There are 10 hidden switches. A switch that is on adds its own fixed numbers to the row, and there is some noise. The rows also spread widely along 11 directions, which tell nothing about the answers.
In the rows, 128 means zero.
Some rows, each with its switches (1 for on, 0 for off) after it:
[ 99 136 145 107 134 138 104 127 101 124 171 169  95 128  85 132 111 127
  99 123 112 149 112 175  97  93  99 133  85 134 101 116 139 158 134 127
 157 116 135  98 162 117]
1 1 0 0 0 0 0 0 1 1
[177 126 128 146 114 100 177 141 147 104 144 133 107 107 137 169 155 123
 120 132 102 118 143 164  87 129  75  54 137 108 141 122 136 113 108  69
 161  97 131  87  97 100]
1 1 0 0 1 0 0 1 1 0
[125 128 134 142 176 118 151 127 120 124 159 165 119 143 120 103 129 141
 134 118 148 153 142 156  68 108 134 115 114 147 107 133 119 174 153 166
  99 136 113 107 143 126]
0 0 0 0 0 0 1 0 1 0
[136 104 126 144 148 123 138 138 107 123 182 127  96 171 137  97 112 161
 109 105 116 112 155 154  45 149 126 107 110 133  94 100 114 151 125 135
 120 150 114  97 122 123]
0 0 0 0 1 1 0 0 1 1
[131 115 142 102 134 123 128 159 156 167 136 138 146 157 166 113 110  82
 110 105 159 157 112 118 120  98 133 121 142 119 104 176 142 113 119 114
 104 150 121 173 143 138]
1 1 0 1 0 0 0 0 0 0
[156 112 112 121  80 111 131 178 158 153 110 100  93 120 106 129 155 118
 130 139 104 119 129 140 181 164 146 154 191  91 168 130 196 110 114 114
  93 128 133  94  83 165]
1 1 0 0 1 1 0 0 0 1
[153 134 121 103 125  86 160 133 147 130 101 134 127  99 161 126 131  94
 155 135 114 131 142 131 132 110 100  89 154 112 153 165 149 106 105  89
 127 114 142 126  96 110]
0 1 1 0 0 0 1 0 0 1
[143 124 124 146 102 129 130 120  96 124 134 150 160  96 101 137 136 136
 125 156 160 170 115 129 151 105 137 146 117 109 110 144 152 127 152 116
 156 135 102 159 164 144]
0 0 0 0 1 1 0 1 0 1
[119 103 118  96 102 143 103 148 158 141 129 140 101 123 121 136 133  81
 105 123 104 116  81 143 161 129 128 151 143 116 122 143 151  90 115 123
 102 117 141 125 133 156]
0 0 0 1 0 1 1 1 0 0
[135 165 111 123 118 101 130 105 125 110 121 173  90  74  85 127 108 147
 157 135 164 140 120 120 179 119 170 151  99 120 111 134 166 148 186 141
 121 140 122 142 144 140]
0 0 1 0 0 0 0 0 1 0
[104 126 137 134 140 153 116 113  89 140 147 131 140 144 126 130 133 106
 117 129 130 147 112 156  89 112 105 145 131 148 126 136 131 127 133 145
 144 144 128 106 148 112]
1 1 0 0 0 0 0 0 0 0
[109 113 115 136 172 117 113 139 112 159 150 137 129 162 111  62 115 145
 140 112 139 167 155 155  88 104 152 131 130 141 133 113 129 171 121 169
  94 143 135 123 133 127]
0 0 0 1 0 0 0 0 0 1
[ 87 144 118 120 110 150  84 129  81 154 119 135 116 113  95  98  73 122
 130 153 124 100 136 116 183 130 143 180 111 123 129 115 155 111 131 113
 154 154 174 137 145 123]
1 0 0 0 0 1 0 0 1 0
[121 152 106 127 148 114 107  90  46 128 153 144 149 124 112  79  73 147
 140 135 167 137 169 119 116 114 145 137  76 122 118 111 137 137 134 127
 166 161 172 141 151  94]
1 0 0 0 1 0 0 0 1 1
[ 88 119 154 115 165 141 114 112 132 148 153 141 148 152 138 122  97  76
 125 133  80 124 127 127  65 107  84 115 134 182 105 143 108 139 125 116
 155 119 112 119 153 118]
1 0 1 0 0 0 1 0 1 0
[116 122 102 159 125 123 117  83  87 127 142 128 128 123 122 103 125 125
 153 136 126 113 142 120 126 146 132 129 118 131 132 108 136 115 145 145
 132 159 122 118 120 111]
0 0 0 1 0 0 0 1 0 1
[172 122 102  62 151  76 123 135 149 122 132 142  95 126 116  84 104 131
 113 102 137 129 130 157 113 126 152 111 130  86 141 138 159 114  88 110
 100  86 194  98  98 125]
1 1 1 0 1 1 0 0 0 1
[ 88 127 101  68 167 136 104  81 111 140 131 167 131 112  98 105 115  75
 136 120 139 152  78 141 116 105 148 182 108 140 109 186 116 149 133 177
  90 128 157 123 192 154]
0 0 0 0 1 1 1 1 0 0
[183 133 123 101 127  79 160 179 165 121 120 144  99 116 136 121 112 141
 122 125 147 137 141 135 132 113 141  89 143  93 121 144 156 124 111  74
 116 119 154 141 107 136]
1 0 1 0 1 1 0 0 1 0
[139 123 126 138 134 108 121 115  99 127 146 149 145 133 123  75  85 145
 131 132 156 132 172 112 124 126 167 133 113 104 104 126 153 133 147 123
 142 145 126 155 135 132]
1 0 0 0 1 1 1 0 0 1
[127 115 154 120 119 134 133 196 160 142 149 151  91 136  94 147 149 126
 106 127 122 174  87 171 122  98 124 132 148 120 117 132 150 164 135 128
 115 121 113 121 151 155]
1 0 0 0 0 0 0 1 0 0
[ 79 115 150 122 140 187  96 163  94 160 159 132 125 148 115 106  95 125
 114 132  99 139 125 160  91  91  95 148 107 147 101 117 107 151 107 116
 163 146 143 151 178 112]
0 1 0 0 0 1 0 1 0 0
[131 133 131 143 141 132 130 131 126 127 142 138 132 106  85 120 145 146
 153 133 130 175 132 157 120 123 151 152 135 146 135 117 146 173 158 156
 116 119 100 115 147 148]
0 1 1 0 1 0 0 0 0 0
[129  97 139 145 154 151 128 123 140 149 136 141 214 109 107 130 137 100
 109 156 108 177 122 155  95  75  94 102 140 142 129 134 115 112  98  85
 172  69 117 136 157 126]
0 0 0 1 1 1 0 1 1 0
[148 151 126 135 129  99 123  91 125 112 109 165 163  61  97 123  99 138
 151 164 156 152 147 116 176 100 142 116 112 107 134 126 168 118 152  89
 185  88 140 151 134 109]
1 0 1 0 0 0 0 0 0 0
[128 119 160 123 148 132 126 130 134 158 151 153 162 154 147 116 103  95
 111 119 158 155 117 117  88 101 123 120 124 137  87 166 126 131 139 126
 134 142  90 155 160 138]
1 1 0 0 0 0 0 0 1 0

New rows, each followed by its switches (1 for on, 0 for off):
[119 151 120 138 154 103 154 114  82 145 130 138 134 125 151 102 115 126
 156 129 156 143 165 130  91  99 105 113 115 140 125 148 121 154 128 132
 133 173 126 132 138 100]
0 1 0 0 0 0 0 0 1 1
[123 112 127 142 141 165 109 156  93 144 146 127 162 148  83 104 150 159
 119 136 165 192 113 168 121 113 169 188 143 137 125 121 150 147 143 170
 109 146 123 121 166 154]
0 0 0 0 1 1 0 0 0 0
[126 136 103  91 139 116 131  92 115 131 115 146 146 121 136 136 143  80
 119 129 174 156  72 137 126 113 129 155 144 128 127 192 149 103 137 155
  98 146 155 110 148 133]
1 0 0 0 0 0 0 0 0 0
[178 128 135 159 120  93 191 162 147 125 120 112 133 124 154 145 154 125
 139 143 126 141 155 136  96 127 101  73 180 132 141 138 145 131 129  86
 136 153 102 122  99 122]
1 0 1 0 1 0 0 0 1 0
[125 121 112 150 115 163 129 142  93 133 129 105 137 115  94 153 186 129
 120 155 111 155 105 191 121 132 110 169 157 148 156 119 155 117 126 149
 130 127 129  56 130 144]
0 1 0 0 1 1 0 0 1 0
[185 128 105 140 131  98 162  87 116  89 132 128 150 114 147 155 166 114
 121 139 171 137 109 142 103 150 122 105 153 127 132 147 157  83 142 121
 133 134 126  85 108 121]
1 0 1 0 1 0 0 0 1 0
[136 136 109 141 119 127 100  88 101 117 122 141 157  87  92 129 114 125
 130 159 137 134 129 133 169 120 128 129 123 124 146 100 171  78 135  97
 183  97 159 116 113 104]
1 0 1 1 0 0 0 0 1 0
[138 139  88 107 120  90 137  89 124 102 136 139  76 101 104 140 138 110
 147 126 100 102 104 131 122 164 128 127 123 135 133 129 141 124 141 144
 106 125 136  78 111 139]
0 0 1 0 1 0 0 1 1 1
[141 139  99 132 131 128 151 155 100 135 127 104 131 142 116 113 173 145
 143 126 176 173 113 160 124 126 152 163 156 127 157 140 156 140 129 170
  80 177 158 104 129 137]
0 0 0 0 1 0 0 0 0 0
[132 132 108  87  91 124 113 135 174 124 104 133  85  90  84 156 147 101
 132 136 104 121  73 140 197 149 144 164 151 117 149 128 179 100 135 130
  99  89 154  94 106 161]
0 0 1 0 0 0 0 0 0 0
[153 143 104 135 134 104 147 113 129 119 123 151  99  81  89 120 133 151
 150 133 135 127 154 150 145 137 159 133 116 111 133 124 151 146 146 136
 115 109 127  98 123 139]
0 1 0 0 1 1 0 0 1 0
[109 125 126 127 124 154 118 147 102 155 135 120 119 156 147  99 115 118
 131 127 126 112 140 134 118 133 117 155 138 133 122 135 135 111 120 128
 121 163 143 121 130 128]
0 1 0 0 0 1 1 0 1 0
[146 146  97  89 126 111 160 136 112 121 131 134  78 121 138 144 154 112
 118 110 147 129  95 169 110 128 116 138 127 122 124 166 135 123 121 134
  89 162 157  88 143 134]
0 1 0 0 1 1 0 0 1 0
[114 143  94 110 145 109 120  90  86 115 118 151 109 100  98 105 128 127
 147 140 127 131 123 153 134 121 134 166 125 145 142 130 149 132 149 163
 119 129 151  78 128 129]
0 0 1 0 0 1 1 0 1 1
[114 136 148 119 104 142 107 117 126 132 132 156 138  96  97 153 111  92
 122 151 119 138 116 134 167 110 112 143 119 121 119 133 163 102 139  98
 170  92 135 127 145 127]
1 1 0 0 0 0 1 0 1 0
[121 134 120 125 160 137 136  75  77 111 148 156 152 118 131 124 128 122
 125 125 173 165  97 143  74 107 136 153 104 159  84 165 118 146 165 160
 124 169 102 135 188 133]
0 0 1 0 1 1 0 0 0 0
[186 115 144 124 113 117 134 130 165 106 137 167 166 109 125 148 135 128
 103 125 203 180  73 122 152 109 165 121 129 102  82 151 175  96 169 114
 131 101  90 173 141 157]
0 0 1 0 0 0 0 0 0 0
[144 133 120 151 141 104 167 149 129 142 104 135 115 107 119 105 141 139
 151 155 134 136 170 148 136 118 131 118 172 121 157 138 158 141 134 124
 112 140 128 104 104 130]
1 0 0 0 0 1 1 0 1 0
[142 137 112  92 135 114 132 153 116 122 154 152 104 132  97 128 142 134
 104 110 168 183  90 177 110  94 141 137 110 115 117 141 149 151 124 151
  90 132 157 104 152 139]
0 0 0 0 1 0 0 0 1 1
[141 140 114  78  98  98 120 169 155 130 133 140  84 109  98 124 104 129
 124 117 128 135 115 139 170 117 147 127 114  83 125 129 161 136 107 101
 108 114 174 140 127 141]
0 0 0 0 1 0 0 0 0 1
[134 105 106 138 100 122 116 114 146 143 126 119 129 121 119 130 124  99
 118 135 106  88 126 111 153 171 145 138 154 118 127 122 159  79 133 112
 125 123 117 109 107 151]
1 0 0 1 1 1 0 0 1 0
[148 115 113 154 121 123 150 126 113 115 116 129 118 110  99 132 177 141
 130 161 135 141 126 172 140 135 132 145 176 120 161 125 176 118 145 149
 119 122 127  63 103 141]
1 0 0 0 0 1 1 0 0 0
[132 106 153 123 131 156 112 219 151 155 168 120 124 174 105 115 110 148
 100 112 116 161 126 161  90 108 134 123 131 125 112  91 131 152 100 117
 117 117 142 131 140 138]
0 0 0 0 1 0 0 0 1 0
[133 139 119 145 118 123 136 166  92 134 145 132 107 129 111 128 154 149
 120 133 153 173 125 174 126  94 118 127 129 124 138 114 152 141 128 131
 122 162 142 111 131 123]
0 0 0 1 0 0 0 0 1 1
[147 135 117 121 169  81 165 137 130 144 118 149 126 118 143  76  74 141
 150 130 138 121 200 120  98 109 135  82 121 108 121 145 117 156 109  90
 129 133 151 149 125 107]
1 0 0 0 1 1 0 0 1 0
[148  98 128 131 129 132 101 180 123 144 135 124 126 151  92  97 144 154
 111 139 150 173 108 161 139 123 165 160 177 114 140 110 179 132 138 147
 111 134 123 113 123 156]
1 0 1 0 0 1 0 1 0 1
[141 133 106 127 119 117 110  94 115  94 144 151 101 106 103 135 138 118
 118 133 131 113 108 155 139 144 133 129 119 128 129 110 170  85 147 128
 145 106 155  80 105 115]
1 0 1 1 0 0 1 0 1 0
[122 125 124 110 120 118 142 175 141 150 121 126  77 136 128 116 119 120
 128 128 107 111 132 141 134 129 123 131 158 115 137 136 147 136 114 114
 108 151 148 112 120 136]
1 0 0 0 0 1 0 0 0 0
[107 145 129 124 124 117 143 135 129 153 140 137  88 129 152 118  91 109
 150 115 105  89 157 108 115 135 115 116 114 135 108 137 115 144 136 113
 124 167 107 147 130 123]
0 1 0 0 0 0 0 0 1 0
[143 136 133 126 158  97 141 163 122 148 138 157 144 120 101  92 124 129
 140 133 154 205 164 171 112  62 130  95 126 111 141 139 143 173 116 117
 127 121 146 142 144 122]
1 1 0 1 1 0 1 1 1 1
[139 108 141 150 143 147 136 150 109 110 179 133 139 151 103 142 160 157
 103 119 146 180 112 185  63 110 123 119 121 137 107 104 132 153 133 144
 133 123 117  98 152 128]
0 0 0 0 1 0 0 0 0 0
[141 139  86 113 139  98 148 111 105 117 136 128 102 128 143 112 134 104
 131 117 139 116 139 149 105 135 118 110 131 123 151 143 136 109 108 128
 108 156 184  82 105 108]
1 0 0 1 1 0 1 0 1 0
[ 99 137 139 127 107 142 134 214 140 168 117 109  62 128 120 123 111 134
 148 138  62 112 147 147 143 123 106 146 160 143 142 111 139 159 116  98
 124 165 122 125 124 141]
0 1 1 0 0 1 0 0 1 0
[149 109 140 144 131 141 118 119 126 117 143 127 178 123 122 141 150 128
 111 143 145 162  99 150 110 112 115 124 140 135 123 117 148  98 132 118
 156  96 123 120 126 120]
0 0 1 0 0 0 0 0 0 0
[114 122 128 183 140 145 144  91  79 132 141 116 167 125 151 119 123 124
 160 152 121 111 162 112  90 139  94 115 132 151 132 120 109 119 139 122
 166 161 107 135 131  93]
0 0 0 0 0 0 0 1 0 0
[142 151 122 160 117 105 187 135 114 110 132 146  89  81 123 152 134 148
 144 142 111 126 163 152 107 110  95  93 113 133 115 134 122 166 146  92
 148 153 102 122 139 119]
0 0 0 0 1 1 0 0 1 0
[125 120 135 172 118 150 107 116  74 118 173 127 156 126 113 122 130 145
 129 140 135 160 133 146 101 116 120 132 104 146 106  92 135 134 152 128
 182 156  90 148 160 118]
0 1 1 1 1 0 0 1 0 1
[151 140 112 108 151  80 127 165 154 140 141 160  86 114 100  69  80 155
 162 102 155 153 170 120 146 113 195 110 109  97 117 123 144 180 147 128
 100 143 138 179 132 141]
1 1 1 1 1 0 0 1 0 0
[134 138 110 163 144  95 170 117 125 121 115 128  82  79  92 118 145 150
 166 147  77 112 193 168 113 140 116 111 150 130 174 112 143 176 137 125
 125 117 124  67 103 122]
1 1 0 0 1 1 0 0 0 0
[130 109 128 129 144 134 109 124  92 148 130 147 186 133 119 104 126 117
 100 144 174 196 115 152 128  73 126 139 141 124 121 150 157 108 124 118
 152 134 136 143 156 128]
1 0 0 1 0 1 0 0 0 1
[141 107 126 133 117 135 129 183 139 130 153 102  94 148 107 136 166 135
 123 127  71 139 123 182  95 145 103 120 165 139 153  89 146 140 103 128
 117 114 126  69 100 133]
0 1 1 0 1 0 0 1 1 1
[142 127 131 121 126 117 147 185 150 119 163 137  74 144 116 122 130 146
 122 114 114 131 134 161 101 132 136 114 125 121 121 114 138 159 122 129
  94 126 139 102 122 138]
0 0 0 0 1 0 1 0 1 0
[159  96 131 165 155 104 173 138 165 129 158 104 127 162 183 118 124 118
 131 105  76  90 174 126  30 162  94  44 154 152 116 106  94 118 104  92
 124 125  98 109  82 104]
0 0 1 1 1 0 0 0 1 0
[132 138 133 156  76 141 114 151 102 113 148 138  90 114  94 156 140 146
 117 153 130 122 118 151 177 147 133 155 132 114 127  91 182 106 161 122
 155 139 129 101 119 131]
1 0 0 0 0 0 1 0 1 0
[143 126 126 126 112 108 149 142 173 137 129 132 113  98 131 134 123 104
 138 119  85 117 147 135 132 124 110  88 131 114 137 137 134 127 105  84
 126 103 127 135 113 127]
0 1 0 1 1 0 0 0 0 0
[149 124 140 134 101 117 137 140 162 143 134 140 121 113 105 144 126 111
 130 129 131 130 123 114 153 150 147 131 143 114 112 142 168 128 159 122
 117 123  84 133 131 163]
1 1 0 0 1 0 0 0 1 0
[118 118 130 136 113 144 121  93 124 119 146 134 127 125 134 156 132  98
 121 127 110 108 100 124 108 148 109 131 122 141 108 133 131 108 146 131
 133 129 108 106 133 128]
0 0 0 0 0 0 0 0 0 0
[138 116 125 174 116 135 143 159 107 131 153 129  77 137 122 115 150 165
 126 119 139 130 140 164 117 139 146 137 134 120 116 102 144 145 157 148
 109 177  98 122 123 140]
0 1 0 1 0 1 0 1 0 0
[124 140 124 148 153 112 167 128 105 164 105 130 152 119 143  93 116 113
 168 150 136 143 187 118 114 117 128 131 157 139 138 167 133 155 139 128
 127 174 103 145 145 129]
1 1 0 0 1 1 1 0 1 0
[143 135 126 113  94 102 123 138 165 111 148 176  81  87  81 150  99 124
 111 122 119 120 115 133 170 127 145 112  92  98 100 114 159 127 144  91
 141  94 132 137 135 143]
1 0 0 1 1 0 0 0 1 0
[129 124 139 164 129 116 142 147 123 153 122 148 166 100 105 120 142 118
 145 167 130 183 149 140 145  75 110 105 147 129 144 130 148 143 135 108
 154 119 104 153 131 129]
0 0 0 1 0 0 1 1 1 1
[149 135  97 136 113 119 140 133 107 139 123 109 134 129 131 126 151 111
 133 136 161 142 122 130 148 140 140 138 158 123 155 141 165  94 124 130
 107 176 149 114 115 133]
1 0 0 1 1 0 0 0 1 0
[137 109 149 126 130 126 127 193 160 159 120 148 142 122 109 111 114 129
 104 136 130 178 132 156 142  68 126 108 147 105 129 133 154 135  99  80
 142 101 140 157 142 138]
1 0 0 1 0 1 0 0 0 0
[125 141 123 138 122 124 109 114  90 104 155 148  94 123 105 118 109 153
 126 127 152 125 124 135 131 144 156 151 104 129 105 104 160 141 174 148
 141 160 129 120 137 125]
1 0 1 0 0 0 0 0 0 0
[147 132 124 116 119 101 150 113 145 109 132 164 102 109 136 147 135  90
 122 134 144 121 105 129 131 132 119 103 131 111 112 160 147 108 146 116
 124 125 119 113 126 132]
1 0 0 0 0 0 1 1 1 0
[159 125 126 131 128 106 140 115  95 113 143 149 137 112 113 124 137 135
 120 141 151 160 139 165 110 109 123 116 125 106 127 137 161 127 134 114
 150 113 129 107 133 123]
1 1 0 0 1 1 1 0 0 1
[145 128  84 122 123 106 162  64 116 110 122 126 114  97 160 152 160  79
 132 119 114  96 113 143 100 150  96 112 134 132 135 168 125  83 114 116
 115 147 134  82 120 118]
0 1 0 1 1 1 0 0 0 0
[154 134 112 102 108 109 118 107 148 116 139 152 100 106 100 144 124 112
 116 116 142 119 102 134 157 152 153 139 112  98 116 135 169 106 140 127
 117 109 143 104 124 147]
1 1 0 0 1 0 0 0 1 0
[134 134 115 117 146 132 131 161 109 138 122 119 142 113 109 101 122 147
 138 145 130 166 141 162 123  90 125 133 143 132 153 126 132 142 102 108
 136 129 175 122 136 115]
0 0 1 0 1 1 0 0 0 0
[106 120 113 126 135 111 135 115 107 169 102 119 144 131 145 100 117  89
 145 149 113 119 142 107 127 130 114 143 168 135 147 164 144 121 118 126
 123 162 127 126 126 125]
1 0 0 0 0 1 0 0 0 1
[111 136 115 124 115 150 110  81  89 134 131 127 160 120 149 133 114  89
 134 134 143 113 109 113 136 132 107 153 109 134 122 152 135  78 128 119
 157 144 149 133 142 108]
0 1 0 0 0 0 0 0 0 0
[117 140 110 118 137 114 130  73 129 129 113 149 164  67  85 134 118  92
 153 157 100 136 134 129 142 118 118 127 124 129 154 143 140 128 128 111
 156  82 153 103 141 119]
1 0 0 0 1 0 0 0 0 0
[ 89 100 141 113 150 167  95 148 109 189 152 113 168 179 147  94  91  80
 101 113 111 136 126 128  80 109 110 149 137 160 104 149 108 114  93 117
 136 162 132 151 166 126]
1 1 0 1 1 1 0 0 1 0
[127  96 161 133 183 134 124 135 145 144 143 148 205 146 143 112 112  91
 107 139 110 177 141 156  55  60  78  67 144 161 123 134 110 114  91  77
 180  76 132 137 136  97]
1 0 1 1 0 0 1 0 1 0
[136 122 118 137 151 101 129  83 160 106 134 154 109  96  96 120 119 129
 153 125  88 104 137 128 115 151 143 108 127 137 130 110 138 143 151 141
 119  69 113  91 103 131]
0 0 1 0 0 0 0 0 0 0
[100 136 143 130 156 133 113 166 108 159 134 156 121 125  89  84  74 156
 130 138 126 148 170 150 127  83 135 135 114 125 118 109 136 172 124 107
 157 130 152 142 153 118]
1 0 0 0 0 1 0 0 1 0
[158 130  96 142 103 136 152 162  96 126 129  66 130 146 157 141 168 125
 137 145 127 113 125 157 121 161 104 130 178 135 171 114 144  78  93 111
 123 171 173  79  82 108]
0 0 1 0 1 0 0 0 1 0
[148 142 131 151 133  72 169 144 128 135 135 146  84 120 137 100 103 150
 154 130 122 114 197 124 107 131 118  77 125 106 128 124 144 160 140 104
 133 149 111 126  99 108]
1 1 0 0 0 0 0 0 1 1
[111 152 112 152 132 118 109  82  78 132 126 146 134  86 102  95 101 138
 163 145 137 134 159 121 154 116 139 144  99 143 129 109 152 134 164 131
 162 150 121 140 135 113]
0 1 1 1 0 0 0 0 1 1
[101 137 130 117 108 129  95  98 146 141 123 164 131  76  85 143  94  87
 129 149 101 121 111 107 180 118 132 142 116 141 113 130 160 115 160  98
 164  95 111 145 148 140]
1 0 1 1 0 0 0 0 1 0
[143 115 133 153 112 118 154 125 132 124 146 138 106 126 162 129 102 132
 128 126 125  89 142 102 107 150 121  98 125 112  82 134 121 117 149  98
 143 156  81 155 125 127]
0 0 0 0 0 1 0 1 0 0
[118 113 127 142  94 124 130 108 165 132 108 159  98  78  83 167 158  87
 129 156  80 116 102 137 180 141 126 146 162 136 135 142 179 116 167 129
 120 100  80  87 122 175]
1 0 0 1 0 1 1 0 1 0
[153 119 101 104 117 111 115  68 117 108 152 140 128 139 141 118 114  95
 122 103 164  95 107 112 128 184 167 145 113 102 110 151 159  70 146 152
 110 130 150 104 115 130]
1 1 0 0 1 0 1 0 0 0
[109 112 121 131 142 133 142 124 134 142 141 135 101 133 120 110 112 104
 146 131  78  93 150 126  96 150 120 125 133 147 116 129 103 147 129 130
 116 128 113 111 135 139]
0 0 0 0 1 1 1 1 1 0
